All groups share one centre, and each spreads out both ways along 12 directions, with some noise.
In the rows, 128 means zero.
Some rows, each with its group after it:
[ 99  71 118 133 130 127 137 125 109 130 200 108 141 129 108]
vego
[111 109 134 146 133 133 123 140 149 111 127 114 120 148  95]
lom
[154 116  98 147 136 111 111 105 133 150 143 129 145 127 105]
dudog
[114 144  69 119 143 106 107 131 158 116 129 133 133 132  96]
dudog
[143 108 133 144 153 148  84 123 179 145  95 130  79 151 108]
vego
[168 119 119 128 129 147 102 131 144 107 122 123 116 162 117]
vego
[106 110  87 156 117 147 119 162 127 157 139  77 102 123 128]
lato
[150 122 148 144 137 128  85 101 156 120 149 117 147 116 122]
vego
[133 146 112 113 152 132 116 126 151 116 181 152 136 105 116]
lom
[115 175 102 108 121  92 128 130 140  85 123  98 126 143 102]
dudog
[116 111  93 136 108 124 168 124 136 169 131 119 153 137 155]
lato
[129 139 178 122 141 142  99 130 130 116 148 113 115 162  87]
lato
[109 154  98 170 118 148 112 147 137 138 126  73 134 130 132]
vego
[115 119 126 124 144 148  97 133 175 127 188 117 131 119 118]
vego
[ 98 152 120  94 122 110 122 138 108 111 173 145 185 118 107]
dudog
[161 149 153  81 158 139  81 135 145 145 114 111 111 117 113]
vego
[ 92 198 121  85 130 113 112 161 142 101 102  83 124 128 109]
dudog
[117 125 119 167 116 146  79 113 155 146 104  57 139 182 132]
vego
[118 109 137 151 116 125 126 123 114 105 153 127 124 137 116]
lato
[117 106 117 134 131 117 105 156  99 126 105 138 145  83 106]
lato
[103  81 173 179  98 108 158 131 142 131 127 108 117 148  96]
vego
[153  98 113 175 112 110 123  78  85 124 107 110 143 176 118]
lom
[125 121 153 130 150 159  92 143 156 136 141 111 145 122 113]
lom
[156 148 171  95 103 136 130 169 149 168 196 117 112 122 124]
lato
[122 128 114 137 123 125  99 123 113  97 111 115 191 110 140]
vego
[126 148  93 146 148 128 151 109  94 119 154 129 113 148 106]
vego
[119  85 128  85 135 123  89 122 121 107 162 110 145 132 121]
vego
[109 140  65 137 157 135 132 157 137 133 144 135 147 114  81]
dudog
[154  94 147  97 122 126 101 105 124 126 112 142 113 116 181]
lom
[135  90 157 121 113 149  92 118 152 117 138 108 122 139 171]
lom
[ 83 129  74 119 150 129 111 120 105  94 130 141 135 133 123]
dudog
[107 176 176 111 178 174  95 139 146 168  95  85 152 149 101]
lato
[ 94 147  99 114 113 129 152 152 132 124 165 121 127 190 106]
lom
[142 118 119 159 128 142 103 104 189 130 134 105 137 125 149]
dudog
[133 131 148 141 122 125  82 102 142 118 171 115 157 114 140]
lato
[128 105 172 122 123 163 118 118 118 134 160 113 128 148 159]
dudog
[108 122 135 120  95 125 103 148 155  89 143  99 156 121 143]
vego
[153 132 121 134 134 136 113 165 100 182 118  76 112 123  88]
lato
[139 102 145 149 123 122 119 105 112 113 130 127 153 118 134]
lom
[129 144 141 127 119 134 127 141 148 122 124 125 136 152 114]
vego
[134 124 146 100 109 121 142 117 124 118 157 114 105 114 160]
lom
[146 149 172  91 128 107 106 119 117 128 116 147 150 117 125]
lato
[153 109 128 149 110  93 119 128 168 141  93 107  84 156  86]
lom
[ 81 130 154 116 144 119 146 129 136 172 176  93 138 106 115]
lom
[ 77 104 146 142 114 143 108 144 152 136  94 105 110 156 137]
lato
[129  99  73 136 115 121 106 100 106 173 126 147 156 174 145]
lom
[101  89  74 148 146 153  94 124 155 196 102 122 167 112 158]
lato
[183 112 166  99 129 116 112 116 141 173 103 120  81 140 126]
lom
[106 127 104 148 162 154 123  82 117 133 152 123 154 176 125]
dudog
[131 108 104 130  99 123 142 121 194 113 131 108 114 169 142]
lato
[128  89 156 126  99 142 134 123 119 152 121 125 116 124 195]
dudog
[128 107 101 131 111 124 116 170 178 114 141 156 126  61 143]
lom
[128 115  92 152 108 132 147 126 149 147 165 106 120 149 141]
dudog
[ 94  98 165 126  89 120 140 143 113 117 113 117 139 151 139]
dudog
[160 112 180 169 107 110 110 116 181 106 106 104 156 124 108]
dudog
[150 136 131 136 128 113 123  91 103 129 155 126 138 142 127]
lato

New rows, each followed by its group:
[146 132 105 156 127 136 105 121 131 140 161 125 165 156 105]
lom
[170 122 109 124 109 132 104 136 156 148 138 140 123 149 124]
lom
[121 106 151 157 130 143 104 157 176 173 149  89 144  98 106]
lom
[120 146 130 127 151 164  87 150 126 131 112 120 172 133 111]
lom
[109 121  90 143 118  97 142 113 149 105 169 112 101 126 120]
lom
[141 117 136 124 100  86 121 141 143 114 135 141 153 111 102]
dudog
[ 78 115 119 138 149 140 105 109 152  85 113 168 151 109 158]
lato
[134 105 119 130 119 130 103 134 126 141 113 128 166 120 137]
vego
[113 132  95 145 125 104 104 125 132 132 130 108 166 123  99]
dudog
[119 117 142 130 117  97 146 118 113 161 129 127 156 110 122]
lom
[155 106 136 141 147 141  95 119 181 147 119 132  71 142 113]
vego
[ 99 131 102 151 110 113 138 174 147 118 151  99 151 126  68]
dudog
[102 128 130 129 133 121 122 127 117 126 104 101 128 106 134]
lom
[113 147 177 138 117 158 135 133 116 128 142  75 139 128 168]
dudog
[159 111  94 112 122 124 100 163 165 109 144 125  96 123 102]
lato
[141  76 111 149 148 155  95  94 142 148 125 147 124 122 163]
dudog
[140 132 156 149 130 119 108 140 192 104 130  73  72  99 103]
lom
[106 151 104  97 116 147 106 169 132 140 141 116 180 115 147]
vego
[155 126 111 132 118 106 103  96 155 180 179 112 140 144 130]
lom
[114 111 127 128 135 134 105  99 154  69 150 148 135 130 159]
dudog
[171 110 190 135 111 135 107 123 126 142 128 123 182 142 125]
lom
[157 106 176 127 136 110 144 112 145 164 142 143  79 159  89]
vego
[123 119 107 151 125 151 115 148 154 133 123 134 138 130 125]
vego
[114 100 130 160 100  81 133 126 142 143  94 106 120 110 110]
lom
[102 107 107 126 148 152 107 128 143 110 142 115  98 133 145]
lom
[ 97 146 102 174 118 109 149 110 100 101 124  75  89 149 115]
vego
[105 122 125 120 110 145  95 145 131 114 216 114  77 170 104]
lato
[155 102 135 125 133 108 112 110 142 164 102 108  76 109 136]
lom
[109 123 119 155 140 155 109  98 165  98 140 121 152 128 162]
dudog
[123 116 146 110 127 141 111 127 127 124 151 134 129 134 146]
dudog
[ 93 142  94  95 128 104  83 135 159  91 104 122 129 143 111]
dudog
[138 103  90 159 173 152 107  98 198 105 124 106 174 183  83]
lato
[136  89 119 100  60 130  89 136 178 133 146  94 149 188 175]
vego
[147 120 124 144 125 134 104 100  93 105 118 130 166 155 133]
lom
[155  86 116 151 100 107 147 119 103 121 154 148 152 110 133]
vego
[121 127  62 123 124 105 107 109 108 105 126 102 123 147 125]
lato
[118 143 105 123 123 166 116 150 131  85 164 122 141 155 133]
lom
[129  95 135 134 101  93 117 101 109 118  98 109 152 143 134]
vego
[152 124 128 117 124 126 104 148 148 135 156 125 138 105 117]
lato
[117  61 146 146 133 113 143 116  91 162  67 103  82  94 146]
lom
[137 109 100 137 101 107 128 144 134 132 143 117 100 124 122]
dudog
[105 132 142 139 148 194 157 150 151 170 168 118 149 137 150]
dudog
[107 120 127 133 143 178 104 172 141 128 135 117 141 123 117]
lom
[118 111 107 145 115 114 125  93 124 148 151  85 108 156 146]
lom
[149 165 119 154 116 105 143 115 120 117 128  80 135 115 121]
dudog
[152 111 137 103 116 133 157 145  97 109 140 153  98 115 151]
lom
[140 104  63 127 103  74 141 131 130 171  85 144 113 126 116]
dudog
[ 60 103  95 113 126 111 113 115 131 143 163 133 163 102 155]
vego
[128 119  86 110 106  86 148 120 123  96 109 141 160 136 125]
lato
[144 140 124 163 138 104 138 106 120 104 140 113 126 139  77]
lom
